The first 8 rows are patterns. Each new row is the sum of 2 different patterns, raised or lowered, with some noise. Before adding, each is slid sideways (what falls off one end comes back at the other), maybe read backwards, and multiplied by a number that may be negative. Names go in the order of the patterns.
Some rows, each with the names of its patterns after it:
[  6  -1 -16  -3  -3   5  -7  16  -3  -6 -29 -28   7   4  27   1   4  10
  29 -12  18   4   4 -24  -1  -7  19 -29  -1   3 -11   1   2   4 -14  14
  -3  36   5 -22  -3   3] | q326
[-21   8  -6 -15 -10  12  -2   4 -19   9 -27 -14   2  -2  -1  -9   9  12
   6  17  -3  19  13  -5  -6  12 -13 -11 -22  -3   0   6   8 -24 -35  12
  -7   9  20  11   9   1] | q13
[-16   2  -9 -13  14  11  -5  -2  16   2 -20  14  15  14 -25  12 -15  16
 -19  -6  11   6   2 -23   0  14   5 -27  18  -6  29  -2   3  38  27  -4
  -9   4 -27 -15   0 -15] | q887
[-16  -1   7 -13   1  20 -22 -29  13   7 -17 -12   7 -14  -4  -5  11 -16
  -2  11  -3 -21 -34   2   0   2  22  27   1  -2  -5  13 -10  28   0   5
   0  -9   8   6  -3 -10] | q975
[ -3 -12   1 -13 -15  13   2 -18  34  25  29 -23  14 -15 -37  12   0   0
  -8 -29  23   0  -9   4  -4  -3   0  11   5   5   2  16   6  23 -25   8
 -10   1   9  -6  15 -32] | q726
[ 16  14  27 -17 -13 -13 -14  -3 -17  16  13   9  11   1  14   7   0   3
  35  -6 -15  29 -24  10   3  12   6   4   3 -14   5   4  14  10  14   6
   0  -3   3 -13  -9 -11] | q990
[-13   7   7  15   7  -4 -21  23  -2 -23   1 -27  -3  12   8 -18   5   8
 -12   3  -1   2  -1  11  -9   3  -9  19  -5  13   8   2  -1   5  -3   3
  -7 -15  -2  20   5  -1] | q221
[ 11 -18 -20  15  -2 -13   0 -13  12 -22   3   7   8  22  63 -16 -30   0
  15  -6 -11  10  18 -22  11  24 -20  -4  10  24 -19 -25  12  -7 -38  14
 -15 -10  31   5 -14  -2] | q969

New rows, each followed by the names of its patterns:
[  3  19 -26  11  27   9  24  18  -6 -22  46   8  -1  15  -9  40  17  -6
  18 -13 -20 -19   4   9 -17  12  17   5  10  11  31  -3  24  -1 -12  11
   0  40 -22  -5 -21  -2] | q726 q221
[  5   4  -8  19   7  -3  17  24  -7   7   7  11  -3  -5  13  -8  -6 -17
  -2  -2  -2  -6  13  16 -13 -14  -4  23 -13  -6   5  27   5  11 -21  11
 -25 -40 -11   8   6  -1] | q13 q887
[-18 -30 -13 -25 -36 -51 -14 -27 -30 -47 -23 -36 -40  -7  -5 -20 -37 -27
 -12 -33 -23 -17 -15  -1 -24 -31   6 -79 -53 -17 -19 -15 -54 -57 -23 -52
  11 -12  -2 -25  -5 -16] | q13 q726
[ 15  32 -15  24  -5  18 -23 -12  30  16 -32  17 -23  15  11  26   7 -20
  23  11   8  17  23  33 -10   8   3  28   7 -34  28 -25  16  -9   3   1
  15  -7   9  37 -10  10] | q326 q726
[  3   0  10   6  -4  10  27 -11  27  -7  -8   6 -10  -7  12   8 -27  20
   4  -3 -11   5   6  16   1  20  13   3  16  20  15  13 -14 -19   4   0
  16  -7  -3   0  14  -5] | q326 q221
[-37  -8 -13   1 -46 -32 -39 -34 -38 -37 -18 -17 -16 -15 -25 -11 -20 -21
 -12  11 -42 -43   3 -40 -18 -27 -23 -23 -19  -9 -51 -20  -6 -12   1 -10
 -26 -31 -17 -26 -43 -27] | q990 q221
[  5 -24  12  -4 -21  -8 -22 -44 -39 -24  19   4  39   0 -15 -30  -1   5
 -18   1   8  14   1   7  10 -25 -15  21  18 -13  -7  14 -35  22  -7  -4
  31 -11 -14   7   7 -12] | q975 q990
[-13   4 -34   5  11 -17 -31 -16   6  -9 -17 -14  -1 -19   4 -38 -12  -6
 -35 -22 -23   1  -6 -24 -15  10 -19  15 -45   6 -19 -43 -46   0   7 -13
   4  17 -14  -8  -8 -30] | q13 q887
[ 35   4   5   3  18 -11  55  21   6  -8   8  22  -6  21  43  18  13  32
  33  19   4  33  67   5   8  72 -16  38  27   9  19  30  21  -4  36  35
  22  30  39  23  25   6] | q990 q969
[ -2  14   3   6   5   3   1 -11  -1  27 -16 -16 -24   2   7   7  29  23
  16   1  24  20 -19  31   8  14   6 -11  11  11   5  -8   0   2   9 -27
 -12  29 -13  -4  19  13] | q326 q975
[ -1 -11  -5 -48  14 -31 -48  34 -19 -15 -33   1 -10  12 -19  23  11 -28
 -17  -4 -25 -20 -59 -18  -8  -6 -10 -32 -23 -16 -20 -30 -10   3  -4  -5
 -33  -5   5 -14   1 -25] | q326 q990
[ -7 -35 -20 -23  -2 -37 -22 -27  -5   2  -6 -43 -36   0 -22  -2 -35 -21
 -38  -7 -27  -9  -7 -16 -30   0 -17 -28  -5 -23 -14 -39  -6 -41 -24 -46
 -22  -8 -15 -24 -17  -6] | q326 q221
[45 46 43 11 39 25 -8 48 15 23  8 13 37 26 16 27 10 30 28 15 34 38 22  8
 29 19  2 50 -1 20 36 34 40  7  7 15 27 31 11 19 20 14] | q726 q221
[-16   4   5  18   4  11 -14  54  -3  12   9   3   1  24  33  -8   5 -28
 -29   7   5   9  -3  -9  26   1   2 -15  16 -21  -8  14  41   3 -22  14
 -23 -10   5  -6 -38   5] | q326 q975
[ -6 -11  -7  -6  28  21  -5 -13   5  18 -34  13  16  -6  13   5  18 -13
 -15  27  20  -6  -2  12 -15  -3   7   8   5  -2  -7  19   9   6 -10 -35
  -9   1  17  13  13 -20] | q975 q990
[-20 -23 -18 -29  -2 -38 -27   5 -17 -33  -2  16   0   6 -14 -38  -3   7
   5 -37 -15 -26 -18 -22 -26 -31   2 -10  -5  -4  -5 -28 -12 -19  -6 -34
  11 -23  -9 -16  -6 -17] | q13 q221
[-26   2 -27  24  -9  -5   1  22 -13  -3   0  10  18 -14  14 -10  26 -17
 -20  -9   9   5 -16   6  -1 -10 -14  15   6   7  13  12  13  10  22   1
  25   4 -11 -33 -15  17] | q887 q221
[ -2 -21  15  14  -9  -3  19   6   3  13 -17  30  -2  13   3 -19  34  28
  16  20 -25 -22 -48  -7  -3 -10  18   3   6 -11   3  25 -14  11 -14  -6
  13   1  38 -20 -12  -3] | q975 q726
[  5  16  15   4  -4  32 -12  32 -22  20   9  27 -13   9  17   6 -10  20
  21 -20   4  18 -11 -30   6 -26 -19  27 -21  -3  32  51  14   9  18   1
  23  -1   8   5  -1 -10] | q887 q221
[ -4 -11  16 -13   5  -3  22 -19   6 -34  -3  19  14  -8  -7  15  10  -6
   7  16   7   4   6 -11  46  32 -10 -13 -31  -5   8  -7 -29  -1 -16   8
   3  23   4   5 -15  28] | q326 q221
[  1 -21  18 -17 -17 -26  -8 -14 -16   2 -35  -6 -33 -14 -21 -16 -29 -23
 -15   1  -6  24  -9 -21 -41   4  12  -8   6  -5  17 -29 -12  -5 -25 -21
   0   0 -26 -13 -29 -10] | q975 q990
[ 34   8  17  10  23 -24  13  27  22  -6  15  11  35   6  23  21  36  26
  -8   9  35   8 -15   9   9  38  17  22  23   4  21   1  24  13  15  22
   4 -15  22   4  -7  15] | q13 q887
[ -2   2  17   9   1  28  13  18  42  -3  45  -8  20   9  29  48  71  -4
  12  13  17   0 -11  18  37 -15  57  58  -7   6  24  38  22   7  39  -2
  -9  31  -8 -10  42   1] | q13 q969
[ -6 -28 -14   1 -13  -2 -25 -18   2 -21   2 -22  17  -6 -18 -24 -16   1
 -12 -18  -8  10 -14   2 -19 -17 -19 -54 -17   5   9   1  15  16 -20  -4
  -1 -17  -2  -9 -22 -16] | q887 q990
[-21 -30 -17 -19 -56   0   8 -13  -9 -14 -15 -51 -10 -22 -28 -56   2 -36
 -38 -24  14  10 -21 -38  -5 -44 -52 -16 -21 -21 -41  -4 -61 -23 -55 -29
   2 -29 -33 -27 -13   3] | q326 q975
[-18 -42 -11  -9 -35 -10 -10  -8 -32  13 -47 -28   7 -57  -8  19  14 -13
 -25  17  10 -31   3  -5 -17 -26   3  11 -65 -34  50  13   7 -39 -22 -16
 -21   5  13  10 -30   3] | q726 q969
[-14 -10  13 -19 -12 -44  13 -23 -10   6  -6   2 -26  -7  -1  -8  10 -20
   9   4 -15 -35   7  -8 -37 -12 -16  -9 -11  -3 -33 -43  14 -17  -2   2
  -3  -7 -11 -26   3 -15] | q13 q990
[ -1  11 -20 -38  -2 -20   6  15 -33   0  -2 -10  19  26 -31 -13  10  21
 -15  -9 -10   0 -19  14  -3 -15   3  23  19   7 -13  -9 -35 -24  -9  -4
  -3 -17  -9 -26  -3 -29] | q975 q221
[-30  12 -14 -17  28 -18  -2  -3  15   6 -21 -23  -3 -39 -12 -18   4 -50
 -15 -26  17  16  -8 -14 -23  -2 -13 -10   0   6 -22   1  -8  -8  11 -23
 -23   2 -30  16 -31 -25] | q326 q726
[-13 -39  -2 -24 -19 -15 -33 -19 -24  16 -20   1  -8  10   0 -24 -20  -4
 -26 -10 -46   8 -32 -16   8 -29 -15  -1 -12  13 -22  -8 -14 -15 -12   1
 -23  -6 -11 -21 -15 -28] | q13 q726
[-34 -17 -27  -5 -23   5 -21 -13 -34 -25 -43 -11 -44 -29 -36 -11 -27 -34
 -24 -21 -15 -57   3 -25   6 -24 -20   5   3 -29 -32 -25 -39 -39 -26 -21
 -52 -29 -30 -33  -8 -38] | q887 q726
[-23 -32 -41 -57  10 -29 -34 -36   4 -13 -64  -8  -4 -29 -50   3 -28 -34
 -42  39  25   2 -21 -28 -43 -32 -50 -25 -49 -40  -8 -50 -53  -4 -20 -42
 -21  19 -33 -55   0 -52] | q887 q969
[ 10 -15   6   2   5   0 -16   6  -3 -13 -12 -26 -57  -2  26  -3 -31   5
  10 -19 -41  13 -30 -31  26 -16 -19 -23  21  19 -12  -9  27 -15  20   2
 -45 -15   8  -7 -11  10] | q221 q969
[  5   3  34  26   8  23  45  11  18  34   3   2  16  41  -9 -25  33   3
 -16  57  40  13  46  50   2  34   6   7  13  33  -3   9  28  18  25 -19
  34  11  39  18  89  19] | q887 q969
[  5 -12  -3 -13 -26  17 -34 -22  18   2 -14 -15  -4   3 -13  -3 -20   2
 -32 -39 -45 -25 -22 -34  26   8   1 -14 -15 -28  -5 -10 -23 -16   2  -4
 -10 -11   0 -35 -20 -20] | q887 q990
[ 35  16  36  32  21   6  26  68   8  19  31   1  57  48  18  43 -13 -11
  -5  36  13   6   9  43   7  36  26  49 -21   4   8  18  27  45  64   0
   5   7  35   5  19  14] | q975 q726
[ 25  34  30  32 -18   1   9  22  10  30  53   3  26  29  16  28  24  34
   7  11  29  12  17  21  23  15   8  -2  17  -1  30  10   0  24  -1  26
   7  40  -6   5  13  25] | q975 q726
[-16  -4  -3 -20 -20 -15 -21 -41 -25  23  11 -11 -11 -16 -36  -6 -27   5
 -41  -3   1 -51 -25  -4 -19 -32  -8   0 -25 -31 -16 -25 -15   6 -18 -15
  14 -27 -24 -36  12   1] | q990 q969
[ 40 -37 -32 -43 -18 -39 -24   3   4 -25   9 -37  14 -29  -7 -10 -21  -9
 -17  21 -16 -16 -31   0 -17 -35   0  16 -20 -14   1   8 -16 -15  16   0
 -22   4 -20  10   3  -5] | q975 q726
[ 24 -21  30  52  17  -1  20  36  10  12   3   6  17  11  22  -4  13  17
   3  25  -3  30  23  36  11  32   8  25   7  21  10  19   6  18  18   3
  12  -1  21  32 -16 -19] | q726 q221
[ 11  -3   3  14   5  17   1  -5  -5  -1   8   0   0   3   5  -2   7  12
  -8  -6  29   6 -15   4 -18  26  27 -18  16 -10  -2 -14  20  -7  -5  16
  26   1   2  -1  24  -9] | q726 q221
[ 17 -34  -6 -19 -14  -3 -55 -16 -58 -20 -28 -14 -31 -26 -34 -29 -34 -30
 -39 -19 -26 -32  -1 -22 -30 -33 -37  -2  10 -60   9 -45 -77 -56 -10 -30
 -49 -11 -23 -33 -26 -35] | q726 q990
[ 27   7 -26  19  12  38  25  67  28  13  15  29  15  30   4  13  -1  12
   3   8  18  13 -10  26  32  26  21  33 -11 -18  50  56 -11  12  14 -16
   3   1  23  23   6  30] | q13 q975
[ -7   4  13   7  30   1  14  14   4  25   7  16  40 -14 -16  -5   2 -19
  28  47  -1   7  -7   7  26  -1   6  14  16  30  11  24   6  15  12   0
  -4   1  -7  20 -16  26] | q13 q726
[-19 -28  -1 -10 -40 -27 -20 -28 -51   3 -10 -34  10 -23 -32  -8  20 -67
 -13 -11 -35 -43 -27  -7 -47 -29 -19 -22 -45 -34  23  -1 -59 -27 -14  -8
 -46 -11 -45   0 -10   4] | q990 q969
[-17  -4  12  -3  -4   1  10 -25   8  -2  -9 -14  -5  -6 -32  24  -4   6
  25  44  14 -10  26   8  -5 -41 -13  27  -8 -11  26   0  11  -3 -11  35
 -28  12 -16  12  18  16] | q887 q726
[-15 -29 -14 -10 -38 -12 -28   5 -27 -33 -23   5 -11 -40 -24 -29 -17 -23
   3  -2 -17   7 -15 -24 -10   0 -21 -18 -17 -40 -52 -40 -12 -33 -31 -18
   0 -24 -35 -20   0 -20] | q887 q990
[-25 -22 -11 -28   1 -13  -7  -1  -6 -12   0  -8  -4 -16  12  22  10 -28
  12 -42  -8 -15  -5   2  -2 -17 -29 -13  14  -6 -30  19   2  15   6   1
  34  24 -13 -12  -4 -26] | q13 q887
[ 22  -4  19  23  31  11  24   8 -11  26  29  36  27  14  39  35   7  27
   7 -18  12  36  13  22   1  24  13   1  30  13   5  20  29  10  29  34
  19  10  24  45  10  18] | q326 q969
[ 10  -2   8 -34  -1  16  -8 -27  18 -15  12  -9  -5   7 -24  -9 -20 -18
   2   4 -27 -28   5 -14  12  30  13 -15 -27   2 -27 -19  -5  -8 -32  -8
 -15  -7  38  25 -34  -5] | q326 q887
[ 23  19   5 -10   3  18   7 -16 -25  31 -26  11 -16  17  -6 -36 -20  16
  -8   1  32  25  24  25   8  14 -22  -9   2   2   8   4 -28  -8   6   7
 -12 -10  34  12  13  10] | q13 q887
[ 33   3  -6  -2 -21  11 -11  -7 -24 -14 -17  -3   9  -6  -8   9  19  17
 -25 -10 -19   8   2   1 -17   6 -19   2 -15   0 -21  -2  -8   7  -8   7
 -13 -14  11 -17   5 -19] | q990 q221
[-12 -16 -38  -3 -37  -2 -33 -17  -4 -37 -28 -60 -39 -28 -38 -23   2 -15
 -11 -36 -38   9  -7 -30 -27 -11 -39 -23 -23 -34 -52 -20 -29 -32  -5 -11
 -20 -50  16 -40 -47  19] | q887 q990
[  1  -8 -53 -31  15 -47  10 -18  12 -32 -43 -28 -24 -19 -19  -5  -6 -40
   7  -9 -12  -9 -14 -22 -45   5 -11 -16 -16   2 -24 -20 -28   0 -29  -1
 -35  -2   5 -47 -27 -17] | q887 q726
[ 32   8 -24  -2 -21 -34   1   4  -9 -14 -36   4 -15 -16   0  -4 -11   4
  11   8 -15 -15 -14  12  23 -14  11 -11  10 -11 -19  -2 -36  -9 -25 -10
 -14 -20 -22  -1  -5  -2] | q726 q990
[  4  11  14  54  17  34  29 -15  -9  33   8 -10  20  43  -3  17   9  20
   1 -11  32   9   6  -2   2 -33  32  51  10  15  29  16  -2   6  22  -6
 -26  27  17   8  -1  10] | q13 q969
[-12 -46 -28 -21 -31 -30 -44 -20 -23 -13   9  -9 -11 -26 -24 -23 -21   6
 -19 -26  -8 -29 -23 -26 -39 -35 -29 -30   4 -15 -28 -12 -39 -41   1 -11
 -24 -38 -15 -28 -34 -39] | q13 q975
[  2  18  16  -5  22 -43 -15   1   6  -5 -10  -5  -5 -18  35  15  18  -5
  28  -8 -10  15  10   8 -10 -16  17   2 -13 -12   5 -12   5   9  15  -1
  -7   9  13   6 -15  14] | q13 q726
[16 10 14 19 32 45 46  7 -2 -3 17 24 29 36 37 37 51 17 49 32 26 12 52 15
 21 30  5 34 20 34 31 31 20 20 27 51 38 18 35 31 27 22] | q326 q990
[20 23 14 26  2 30 14  7 31 39 49 18 32 37 -1 12 17 25 16 17 40  3 16 30
 20 24  8  3 19 35 26 46 31 26 17  6 40 57 19 24 28 36] | q13 q975
[  8  23 -15   5   5  -3 -17  -4  24  -2  12  31  -7   6  -4  -5  17   6
   8   9 -11  11  11  18   1  -2 -20  23 -10 -23 -11  -6  -5  20   9 -18
  13   1  15   7  11   4] | q726 q221
